The first 4 rows are patterns. Each new row is the sum of 2 different patterns, raised or lowered, with some noise. Before adding, each is slid sideways (what falls off one end comes back at the other) and multiplied by a number that may be negative. Names go in the order of the patterns.
In the rows, 128 means zero.
Known rows, each followed by the names of its patterns:
[132 106 118 125 144 159 125 124 148 138 126 110 114 120 139 125 142 138
 125 146 145  81 133 129 158 119  79 127 117 113] -> K_443
[148 118 159 114 129 115 113  94 136 126 108 107 143 132  97  75 115 129
 128 107 147 117 136 181 124 127 111 135 121 126] -> K_579
[126  81 129 131 123 100 103 106 149 121 133 142 110 124 111  90 175 132
 145 132 180 119 160 117 116 101 101 118 126 117] -> K_272
[ 75 134 120  98 124  98 128 128 134 127 131 141 145 141 128 108 126  84
 112  75  75 114 147 144 129 132 145 129 139 125] -> K_716

New rows, each followed by the names of its patterns:
[ 71  90 105  96 136 121 136 125 128 130 100  91 106 125  98 127 110 142
 117 127 134 137 119 131 158 158 114 122  92 122] -> K_579 K_716
[174 167 175 184 165 173 157 169 175 176 182 165 176 199 176 200 177 195
 196 189 164 178 178 170 175 181 144 181 200 188] -> K_443 K_716
[ 91 134 104 102 113 151 167 132 130 135 155 103 108 106  15 107  65  82
  98 146 131  98 132 103 134 125 122  82 156  98] -> K_579 K_716
[ 95  84  76 116 107  65  47 118 101  98  66 125 115 110 161 102 102  94
 113  99  93 105  98 132  76  95  90  98  77 114] -> K_443 K_579
[138 132 131 122  97 118 101  88 114 115 141 137 120 124 142 149  87 105
  78 120 113 117 125 113 115 159 104 144 132 110] -> K_272 K_716
[130 106 100 101 108 112  89  63 111 103  89  94 108 105  85  84 114 108
 108 100 121  99 103 135  98 113  93 113 107 104] -> K_443 K_579
[121 138 122 156 108 140 116 130 105 136 128 162 152 131  77 111 127 115
  93 102 102 144 155 124 143 129 128 130  96 160] -> K_272 K_716
[ 89 105  81 112  80 110 112 121  86  98 106 123  89 103 132 130 112  99
  81 136  87 112 104  88 103 113 106  92  94  90] -> K_579 K_272
[114  93  76 108 118 110 105 140 135 154 151 110 103  93 102 112  89  98
 144 109 148  83 120 167 115 139 126 111 125 120] -> K_443 K_716
[ 95 100 128 134 137 149  73 115  87 102  83 110  76 167 124 130 113 129
 154 124 127 161 110 133 130 137 119 105 101 123] -> K_443 K_272
[160 136 148 138 119 138 134 118 108  95 101 128 107 121 118 140 132 117
 119 111 118 115 130 117 123 159 116 132 105 124] -> K_443 K_579
[225 189 163 115 122 116 151 129 129 125 160 201 120 114 167 150 170 135
 161 132 155 181 129 133 125 151 162 147 209 158] -> K_579 K_716
[119  82  66  73  93 101  86  83  98  86 105  94  91  87  77  97  95  70
  81  71  90  74  71  79  95  89  84  90  83  80] -> K_443 K_716
[ 62 120 111  99  95 127 126  95  69 101  99 109  59 122  67  83 156 124
 122  96 123 113 110 141 104 107 103 109  75  98] -> K_579 K_716
[140 158 139  92 125 130 179 136 161 166 122 155 122 123 197 164 177 174
 198 140 187 150 128 122 141 165 156 143 148 116] -> K_579 K_272
[177 160 154 157 200 154 166 193 163 198 154 159 153 155 139 157 144 139
 151 186 168 175 150 191 198 172 138 159 156 166] -> K_579 K_716
[173 145 116 147 170 155 148 163 103 163 187 126 151 119 164 148 159 171
 153 186 163 165 143 130 128 123 138  98  96 153] -> K_579 K_716
[111 136 106  85 146 110  96 104 100 112 116 130 111 135 122 128 117 113
  89 117  90  98  78  92 111 117 104 112 122 129] -> K_579 K_716
[134 124 132 160 137 123  67 135 150 103 131 112 125 140 147 130 125 123
 147 142 116 106 131  96 119  82  69 116 141 138] -> K_443 K_716
[ 68 100 100 174 152 158 157 187 132 149 159 110 129 129 141 186 126 138
 142 164 125 153 142 111 156 143 132 135 105 127] -> K_579 K_716
[142 145 120 164 127 140 124 144 136 143 140 144 146 139 132 135 132 154
 145 136 165 158 177 171 133 129 125 131 141 130] -> K_272 K_716
[ 86  57  82  74  84  92 112  76 101 103 118  88  83  95 109  93  81  71
  97  59  87  97  38  88  96  94  92  86  81  68] -> K_579 K_716
[145 138 109 178 139 147  91 140 198 172 144 146 124 165 127 138 112  63
 136 136 124 112 134 151 126 145  99 144 117 129] -> K_443 K_579
[161 161 133 149 133 158 141 132 149 178 169 159 150 159 155 168 155 140
 160 147 150 163 119 161 159 175 154 137 164 162] -> K_443 K_716
[102 109  88 142 150 127 140 125 119 126 104 154 116 109 128 163 107 141
 116 131 116 115 111 126 104 113  98 112 116 155] -> K_443 K_272
[136 125 187 150 166 151 158 142 166 127 140 118 131 141 150 143 148 126
 157 154 148 125 132 114 156 120 127 150 146 151] -> K_272 K_716
[173 159 157 172 154 172 160 138 179 156 146 169 153 162 154 159 158 169
 169 180 176 163 163 166 115 157 129 149 152 149] -> K_443 K_716
[103 115 130 137 109 148 167 126  94  60 100  90  66 105  86 111 176  52
  98 111  91  81  99  69  93 103 112 100  83  81] -> K_272 K_716
[105  76 126 104 115 117  98 103 107 125 130 104 103 130 129 113 119 109
 131 143 115 109 114 111 126 121  75 111 114 159] -> K_443 K_716
[117 127 151 121 143 114 123 113 123 104 139 124 114 122 144 109 108  94
 135 123 109 111 131 116 132 154 117 128 123 147] -> K_443 K_579
[125 105 126 111  91 161  90 131  94 139 163 145 122 132 130 148 118 114
 129 137 131 123 105 128 104 142 121  85 113 122] -> K_443 K_579
[169 164 164 134 106 141 174 132 162 147 146 157 147 131 194 167 180 171
 193 142 183 121 141 109 109 147 171 162 156 130] -> K_272 K_716
[184 175 134 149 162 180 184 161 155 180 199 163 153 171 160 188 161 172
 168 159 180 174 116 163 168 205 165 148 174 181] -> K_443 K_716
[142 168 141 181 163 181 181 190 171 177 156 181 156 178 182 178 177 157
 161 186 145 168 157 138 183 163 173 169 177 167] -> K_443 K_579
[ 93 112  99 119  95  92 106 157  90  99 105 148 146  99 110 129  91 124
 102  67  99  77 117 103  92  95  92 122  92 116] -> K_443 K_579
[179 178 190 195 171 195 172 203 192 194 185 203 154 176 168 166 169 192
 217 224 202 198 183 206 171 160 183 141 171 178] -> K_579 K_716
[130  39 120  78  57  68  48  87  88  89  86  60 105 113  98  73  53  77
  67  72  52  57  68 103  93  67 132 110 106 106] -> K_272 K_716
[ 86 100 102 135 157 136 125 134 136 161 127 115  95 151 134 120 103 113
 116 111 143 123 143 163  99 130 108 106  77 107] -> K_272 K_716
[143 157 103 132 117 145 121 119 123 150 126 122 154 151 101 133 171 130
 145 124 154 135  59 128 105  60 132 106 130 118] -> K_443 K_579
[149 154 154 123 159 150 118 155 140 157 150 152 147 172 169 173 174 150
 144 149 108 174 123 132 153 195 170 181 158 165] -> K_272 K_716
[ 59 109  79  74  79  60  99  81  85 143  98 112  84 122 146  75 102  70
  82  67  61  90 100  91 101 107  92  85 109 110] -> K_443 K_716
[118 104  85  91  77 102 111 109 108 114 117 129 124  84  92 109  89  88
  40  65  95 115 119  95 108 122 116 130 103  66] -> K_443 K_716
[ 86 122 117  57  62 103 111  98  79 121 114 119 172 113  98  93 108  85
 134 134 112 142 129 110 122  90  74 109  91  89] -> K_579 K_272
[129 124 100  60 100 173 129 114 123 127 181 186 134 145 109 159 133 130
 133  92 162 123 111 109 116 113 146 135 102 111] -> K_443 K_579
[120 143 167 141 147 136 156 143  88 143 123  92 135 120 140 131 149 160
 117 136 130 149 135 129 136 153 137 133 153 158] -> K_443 K_579
[115 139 130 152 142 135 146 168 159 128 102 136 111 141  94 114 128 162
 184 142 147 149 147 149 140 117 147 160 118 140] -> K_579 K_716
[124 145 212 152 153 143 189 122 166 127  91 125 123 150 132 138 141  97
 145 117 146 126 135 138 178 131 145 163 143 124] -> K_579 K_272
[143 127 102 112  79 124 113 117  90 102 136 132 118 145 137 122 120 107
  87 161 123 130 116 157 116 156 119 133 109 128] -> K_272 K_716
[148 151 144 120 128 125 135 103 131 156 142 143 134 153 170 140 147 148
 156 151 142 145 139 133 148 138 129 129 135 158] -> K_443 K_272
[165  95 113  62 110  59  61 119 125 158 103 123 120 108  97 118  65 103
  87 104 116  61  71 105 123 118 104 146 122 134] -> K_579 K_716
